Every row belongs to one group in each of 4 separate groupings. Each group adds its own fixed numbers to the row, and there is some noise. The rows also spread widely along 11 directions, which tell nothing about the answers.
In the rows, zero is written as 128.
Some rows, each with its group in each grouping after it:
[142 149 103 132 142 144 132 100 141 111  96 111 141 120 121 155 149  96
 141 119 146 106 111 149 121 127 139 141 153 103 112 117 135 104 109 157
 125 132  95] -> Z719 Z208 tizik (2)
[103 182 132 129  95 183 128 132 116 110 145  80 129  64  86 185 213  77
 100 174 109 118 108  98 148 209 105 167 169 121 150 163 118 103 103 146
 179 116  69] -> Z763 Z358 nizer (0)
[142 134 119 132 162 125 134 132 157 126  89 122 132 145 137 136 110 147
 142 148 142 103 140 139 116  94 144 139 137 118 124 114 141 130 114 131
 112 165 127] -> Z989 Z208 Keb (0)
[151 130 108 164 140 132 124 149 148 112  89 127 115 123 119 128 135 120
 108 170 131 114 137 119 140 122 139 125 106 138 110  90 118 126 146 128
 122 139 125] -> Z290 Z835 derik (2)
[142 146  88 166 158 154 114 132 139 101  94 125 126 132 128 136 132 103
 123 152 136 122 100 127 131 136 119 100 141 154 112 101 103 124 121 132
 124  96  98] -> Z763 Z469 Keb (1)
[132 149  85 154 133 134 158 145 120  97 123  91 108  68 117 153 175 110
 123 161 100  94 124 115 139 127 136 149 125  98 136 110 154  93 109 162
 122 182 144] -> Z606 Z835 luzi (1)
[139 131 169 138 142 134  99 134 118 108 100 127  84 161 110 115 162 141
 154 105 165  82 117 117 148 167 152 159 195  92 127 125 108 117 152 126
 125  94  92] -> Z290 Z469 mak (0)
[144 136 113 112 166 109 175 129 170  92 105 157  96 110 170 137 124 110
 159 150 130  86  97 146 110 102 146 147 144  87 101  54 158  95 119 132
 104 165 142] -> Z989 Z358 luzi (2)
[106 141 156 103 143 136 157 124 152 150 121 147 152 162 129 145 137 133
 169 138 116 133 144 157 116 161 147 139 135 112 122 108 145 122 128 129
 142 132  81] -> Z719 Z469 nizer (2)
[149 140  96 153 183 152 154 116 135 122 129  79 146 134 123 167 103  99
 171 165 127 134 136 143 126 156 126 138 127 135 122 127 156 115 109 159
 106 139  98] -> Z606 Z358 tizik (1)
[ 86 141 221  79 141 118 173 134 150 168 138 184 152 161 138 131 146 152
 153 196 106 115 191 109 145 173 121 175 139 112 142 102 144  99 141  67
 184 164 147] -> Z719 Z469 mak (1)
[105 161 107 121 134 114 173 141 163  99 115 177 121  96 176 138 129 126
 127 180 102  77 156 117 112  69 118 132 125  91 117  63 141 102 105  94
 144 212 187] -> Z989 Z208 derik (0)
[119 138 148 101 121 133 110 129  97 145  85 113 149 111 105 132 151 125
 116 164 116 104 161 123 153 100 140 139 120 152 167 150 132 110 120 111
 165 143 117] -> Z989 Z208 luzi (2)
[140 144 129 202 157 142 153 146 144  97 131  97 126 173 140 141 120 162
 168 123 124 127 151 129 144 188 117 124 155 102  98 100 134 118  96 169
  95 144  92] -> Z606 Z835 Keb (0)
[139 154  93 154 146 156 126 132 163  94 116 127 123 134 153 142 107 126
 149 123 140 120 106 134 112 127 135  87 153 132 106 112  87 138 119 127
 114 113  97] -> Z989 Z208 mak (0)
[122 182  93 116 149 189 132 103 117 142 145  79 185  93 115 176 138  98
 118 199 135 117 149 110  95  87  89 150 177 156 166 182  99 116  74 102
 174 173 155] -> Z290 Z835 luzi (0)
[ 91 163 131  86 108 208 145 158 181 171 158 131 195 125 104 154 122 131
 115 171  99 165 150 124  95 152 141  85 103 183 157 202  84 165 127  94
 170 113  63] -> Z763 Z835 tizik (1)
[127 133 173 127 201 131 129 136 105 121 143 127 125 169 120 133 109 108
 190 210 127 115 134 109 162 185  98 131 178 144 137  88 143 111 141  77
 141  97 123] -> Z290 Z358 nizer (1)
[140 134 148 140 111 134 133  76 139 149  57 125 169 138 118 146 171 114
 108 128 157 111 176 141 142 110 130 182 121 122 129 121 129  89 108 147
 166 140  94] -> Z290 Z469 Keb (1)
[ 75 146 169  22 124 146 164 159 158 118 173 180 104 133 121 139 147  97
 199 157  54 118  96 148  97 177 169  72 125 126 148  96 158 121 136  91
 154  93  31] -> Z763 Z835 Keb (2)
[ 99 157 150 121 153 142 156 144 113 126 151 140 144 156 156 133 115 148
 172 164  92 129 175 125 139 158 119 103 140 129 134 103 127 115 113 101
 148 151 123] -> Z606 Z469 mak (2)
[128 151 121 169 102 178 114 158 134 119 128  90 126 125 102 135 149 161
 127  99 118 136 136 138 133 167 175  95 131 121 126 173  99 152 129 166
 115 108  52] -> Z290 Z358 tizik (2)
[165 103 177 116 148 127  84 115 143 150  60 113 136 172  80 119 138 111
 123 149 176 113 127 127 162 145 148 170 144 152 134 134 118 124 159 118
 142  82  72] -> Z290 Z208 Keb (2)
[145 139 115 111 155 136 113 127 144 117  99 134 116 107 121 137 134  86
 112 186 141 102 104 117 131 108 135 135 140 150 133 103 106 119 152  90
 149 122 131] -> Z290 Z208 mak (2)
[163 123 170 153 149 131 121 130 187 128  94 141 140 182 129 126 107 132
 133 144 177 125 147 121 145 171 120 163 148 127  96 110  99 122 144 120
 125 106  93] -> Z290 Z208 tizik (0)
[133 147 129 138 171 165 133 117 151 129 127 119 164 152 127 158 100  87
 140 201 132 152 125 119 135 165  91 109 143 187 126 116 110 126 118  97
 150  88  91] -> Z763 Z358 Keb (1)
[150 120 122 123 160 114 133 128 183 135  72 149 106 149 134 125 135 132
 132 138 171  96 109 142 104 100 156 178 144  98 103 103 136 119 147 134
 110 156 144] -> Z719 Z469 luzi (0)
[127 133 145 126 142 143 140 146 181 134 119 143 123 157 108 133 141 126
 146 144 131 130 105 132 127 171 146 129 144 123 117 116 127 133 147 114
 131 105  84] -> Z719 Z835 Keb (1)
[142 147 107 118 121 149 113 128 185 140  74 142 149 105 116 135 148 104
  74 149 165 104 105 121 117  89 141 157 134 130 118 144  91 128 145 105
 150 136 131] -> Z719 Z208 tizik (2)
[120 148 141 141 104 170 122 173 179 145 115 135 137 145 111 121 136 175
 106 116 139 135 127 129 122 148 165 117 137 119 113 165  86 163 152 119
 128 118  90] -> Z719 Z358 tizik (2)
[126 150  67 151 155 144 111 142 103 128  87  86 136 114 122 136 126 146
 121 143 137  86 153 131 114  43 144 126 136 108 148 144 136 127 115 140
 112 196 167] -> Z606 Z208 nizer (0)
[137 142 117 124 109 158 115 154 136 125 109  82 104  76  63 159 187  90
 105 145 122 104  89 118 144 162 161 155 137 131 148 166 125 138 141 155
 137 112  63] -> Z989 Z835 derik (2)

New rows, each followed by its group in each grouping:
[141 157 137 162 153 144 140 115 172 126 100 142 162 159 148 140 131 130
 117 151 164 121 129 121 130 146  90 157 183 125  92 102  92 114 107 108
 149 132 133] -> Z719 Z469 Keb (2)
[101 143 158  64 144 151 153 180 192 136 162 174 114 135 122 139 119 109
 165 197  98 142  78 126 112 208 142 105 140 161 125 110 112 163 164  67
 149  86  60] -> Z989 Z469 nizer (2)
[119 146 162  64 133 175 150 121 167 137 162 130 129 142 104 150 152 114
 182 106 139 109  98 144  95 167 174 141 190  97 141 158 116 131 135 120
 146 101  41] -> Z290 Z835 mak (2)
[148 141 136 113 106 140 115 108 159 129  69 123 116  92  97 147 195  84
  87 135 171  78 110 116 125 126 140 214 157  97 127 145 114  99 138 139
 155 136 101] -> Z290 Z469 tizik (0)
[134 148  95 165 148 148 125 145 118 106 112 101 118 121 116 137 143 116
 145 140 123 110 126 121 147 154 125 122 141 127 124 127 126 121 124 146
 118 124 109] -> Z606 Z469 tizik (1)
[134 124 126 171 142 118  86 153 104 106  68 129  94 136 106 115 150 106
 120 166 105 137 117 124 186 189 130  94  91 172 112  83 124 126 164 128
 123  72  83] -> Z719 Z469 tizik (2)
[128 140 123 161 134 124 142 169 149 108 101 147 108 120 138 119 132 149
 127 154 117 107 140 118 151 148 136 122 114 120 110  95 127 126 138 125
 118 140 128] -> Z989 Z469 tizik (1)
[185 135  93 252 162 176 118 128 166 132  98  50 170 145 103 164 110 141
  94 163 179 170 138 119 152 188 116 151 129 162  93 146  88 156 129 179
 105 110  90] -> Z290 Z358 nizer (1)
[120 151 109 163 130 141 138 153 146 121 112 126 126  96 108 145 162 106
  94 202 103 122 135  97 154 147 115 130 107 144 128 106 121 120 138 108
 154 144 145] -> Z719 Z835 derik (1)
[158 113 101 159 173 127 137 113 146 145  80 100 161 154 120 148  96 125
 144 164 140 142 164 155 126 116 157 128  82 147 123 102 151 129 133 161
 107 144 100] -> Z290 Z208 nizer (1)
[156 111 112 133 199 140  96 115  93 132  97  87 141 177 109 135  90 109
 183 156 131 140 132 154 132 117 146  89 127 185 141 120 140 134 134 135
 105  89  82] -> Z290 Z835 luzi (2)
[156 107 121 132 142 150  84 141 150 146  71 115 121 145  88 116 131 116
 121 147 162 131 106 131 132 132 162 130 122 174 133 156  96 154 172 122
 125  69  79] -> Z290 Z469 luzi (1)
[109 164  84 194 121 157 116 169  64  94 130  66 128  78 100 152 146 135
 128 179  55 136 159 111 175 174 128  58  89 172 153 140 131 134 102 152
 132 124  98] -> Z989 Z208 tizik (1)
[135 115 163 106 123 123 128 184 212 140  87 190  99 141 123 109 135 133
 100 162 143 119  93 120 138 169 158 147 115 137 102  94 102 154 193  89
 132 102  90] -> Z989 Z469 nizer (2)
[123 130 110 154 125 131 127 197 172 110  99 163  89 121 124 107 147 157
 105 147 124 112 106 118 133 152 166 106 108 114 104  91 110 146 172 130
 110 123 108] -> Z763 Z469 nizer (1)
[134 141 117 144 119 189 106 129 145 155 113  80 157 128  79 155 148 121
 118 133 146 146 126 134 129 157 160 128 129 152 147 189  96 156 141 146
 143  90  48] -> Z290 Z358 nizer (1)
[153 138 134 141 153 125 116 142 135 124  88 129 108 105 114 128 156 118
  91 191 156  92 123 102 145 122 128 182 153 128 126 108 112 112 155 107
 146 151 161] -> Z290 Z469 mak (2)
[107 146 168 147 122 147 131 138 130 119 124 150 146 164 132 121 149 146
 146 123 126 110 161 117 158 156 120 109 156 117 124 102 100 109 126 102
 154 105  97] -> Z290 Z835 nizer (1)
[138 138  70 171 102 158  83 152 133  99  78 106 110 105  99 130 157 118
  98 110 125 123 100 140 137 117 177  70  99 144 123 124  90 152 150 153
 117  89  58] -> Z290 Z208 nizer (2)
[135 152  81 150 175 169 100 164 147 133 114  88 127 128  96 145 125 128
 113 176 158 118  89 116 108 109 129 127 168 139 134 159 101 158 144 112
 116 135 144] -> Z719 Z835 nizer (0)
[134 139 108 147 113 129 137 146 149 120  82 116 100  65 107 148 182 109
  86 174 119 109 119 114 151 143 155 165  93 132 133 115 130 120 149 148
 142 153 120] -> Z989 Z469 mak (1)
[129 161  31 159 140 159 145 134 143  85 112 117 118  94 145 144 132 128
 142 101 117  93 100 153  78  55 171  67 130  89 116 104 131 123  93 171
  95 160 112] -> Z763 Z208 Keb (1)
[115 150 133 129 117 152 150 136 142 123 131 123 137 118 117 148 154 106
 147 144 105 125 138 124 140 191 127 134 126 125 125 130 128 115 122 137
 145 122  73] -> Z606 Z469 tizik (1)
[ 95 174  82  99 140 190 140 146 120 112 167 109 123  92 119 146 137 119
 165 159  91 100 104 130  81  85 154  75 168 122 166 156 120 141 105  94
 139 134 115] -> Z290 Z358 Keb (1)
[113 148 117 154 138 146 144 157 163 137 109 142 150 160 155 132 101 179
 137 145 120 138 164 142 112 122 139  98 111 138 114 120 108 155 124 122
 118 156 112] -> Z989 Z469 nizer (0)
[141 141 119 145 143 130 154 169 178 105 129 131  92  90 110 139 157 130
 121 177 130  88 105 107 132 160 151 169 148  79 116  91 139 121 148 135
 121 161 138] -> Z290 Z208 nizer (1)
[127 150 126  79 186 119 193 134 170  89 154 174  97 116 154 157 129  76
 185 189 105  82  98 132 101 143 124 150 164  81 107  36 183  80 118 117
 123 167 128] -> Z763 Z835 derik (2)
[119 137 114 114 144 131 118 136 116 144  88 116 124 108  96 147 162 106
 125 177 111 119 118 143 132 127 156 138 107 136 142 118 153 124 147 132
 142 142 111] -> Z719 Z469 nizer (2)
[146 130 216 167 140 130 163 129 164 124 124 149 136 199 144 119 135 175
 162 107 170  95 181 111 166 193 119 191 199  59  98  99 120  99 126 129
 131 131 113] -> Z290 Z358 derik (1)
[123 134 136 104 132 126 146 161 146 144 105 119 126 100  96 143 157 140
 106 186 103 108 149 128 125 132 175 161  93 116 150 124 167 120 133 149
 137 184 110] -> Z763 Z208 Keb (2)
[108 119 156 118 143 147 125 160 157 159 114 143 135 180 114 116 118 168
 158 133 125 139 137 145 128 151 173 100 117 131 130 135 125 160 168 105
 119  99  83] -> Z719 Z358 nizer (1)
[122 136 129 171 137 146 129 142 103 129 119  93 143 129 111 142 131 134
 136 182  88 148 179 125 161 167 138 103  79 161 142 129 141 127 127 143
 130 126  94] -> Z290 Z358 tizik (1)
[116 158 131 196 146 154 134 222 135 100 154 130 101 155 145  95 116 241
 136 124 120  99 147 109 134 139 159  89 171  73 110 115  98 162 143 117
  92 161 158] -> Z290 Z358 nizer (2)
[138 132 140 126 130 137 135 147 177 147  91 147 135 141 121 124 136 150
 105 157 147 113 144 132 115 115 155 157 126 125 118 122 116 134 144 114
 140 154 117] -> Z290 Z469 Keb (2)
[152 116 177 151 122  88  98 162 151  86  48 164  55 118 110 104 194 100
  79 155 166  69  81  83 206 177 114 193 157 101 101  57 115  90 181 110
 135 100 122] -> Z989 Z835 nizer (0)
[127 136 160 117 121 141 131 138 185 133  94 170 143 136 126 128 150 100
 104 154 154 118 112 111 150 152 112 148 146 143 113 106  87 123 150  84
 162  96  98] -> Z989 Z835 nizer (1)
[146 105 156 113 144 112 101 156 140 163  56 123  97 126  67 117 171 134
 102 157 161  88 122 117 154 132 176 205 127 108 143 150 153 125 187 129
 125 137 135] -> Z719 Z469 tizik (1)
[116 171 112 115 131 173 148 122 174 129 132 152 153 132 151 143 135 133
 138 126 152 100 131 134  77  96 124 134 183  98 112 131  87 128 105 101
 149 151 125] -> Z290 Z469 nizer (0)
[145 121  97 160 134 132 124 178 189 100  99 163  79 120 130 104 131 134
 114 157 128 121  89 117 127 143 162  99 104 140  94  83  96 148 175 114
 111 102 114] -> Z290 Z469 luzi (1)
[102 148  82 134 140 167 120 169 113 103 136 115 112 134 123 123 125 164
 175  89 103 107 118 155 102 110 190  45 138  99 136 135 127 149 125 155
  95 117  77] -> Z763 Z208 nizer (1)
[108 153 131 112 124 150 164 138 176 128 136 164 153 131 146 134 130 142
 142 143 122 111 152 132 108 118 143 115 139 104 123 105 113 122 121 103
 150 156 118] -> Z290 Z208 nizer (1)
[120 155 111 163 130 139 139 134 142 111 103 144 128 120 137 134 153 125
 125 142 124 110 136 125 138 141 123 123 132 114 107  98 118 110 121 129
 135 138 129] -> Z719 Z469 tizik (1)
[ 96 175 132  98 133 168 158  82 111 146 139 123 196 137 152 152 132 153
 164 109 137  84 203 143  90  47 135 133 184  84 159 153 117  98  72 113
 169 192 149] -> Z290 Z208 mak (1)
[124 144  86 148 109 171 148 180 214 140 109 161 129 127 150 113 125 202
  91  93 151 117 133 137  72  77 199 102 114  95 107 148  74 172 155 137
 107 168 127] -> Z763 Z469 mak (1)
[ 81 172 111 103 104 160 128 134  79 117 134 116 128  92 110 145 173 122
 153 155  58 110 152 137 120 115 155  78 117 137 169 136 140 122 100 120
 164 139  87] -> Z290 Z469 Keb (2)
[145 147  68 165 191 147 115  99  78 105 100  77 128 127 115 157 122  96
 174 166 123 113 132 145 124 103 125 104 144 146 140 107 150 113  95 149
 115 126 118] -> Z290 Z469 Keb (1)
[125 129 120 138 129 125 144 110 167 107  90 153 104 125 141 138 155  97
 141 127 126 124 102 147 136 147 159 115 109 115 100  73 129 110 151 134
 125 106  82] -> Z719 Z358 mak (1)
[115 181  74 168 138 175 161 144 158 103 139 133 153 102 154 152 136 140
 115 145 127 115 131 122  99 118 114 109 157 106 107 114  94 126  97 138
 135 163 138] -> Z763 Z469 nizer (1)
[101 138 140  57 118 121 160 154 147 104 124 168  54  95 119 121 198 131
 172  95 105  51  91 143 100 128 215 150 152  31 140 102 171  99 153 150
 119 151  89] -> Z763 Z469 mak (1)
[143 133 171 110 115 119 130 154 205 134  80 193 108 122 127 110 167 116
  71 168 173  84 107 101 138 136 128 203 159  95 100  86  93 114 176  80
 159 137 141] -> Z290 Z469 nizer (2)
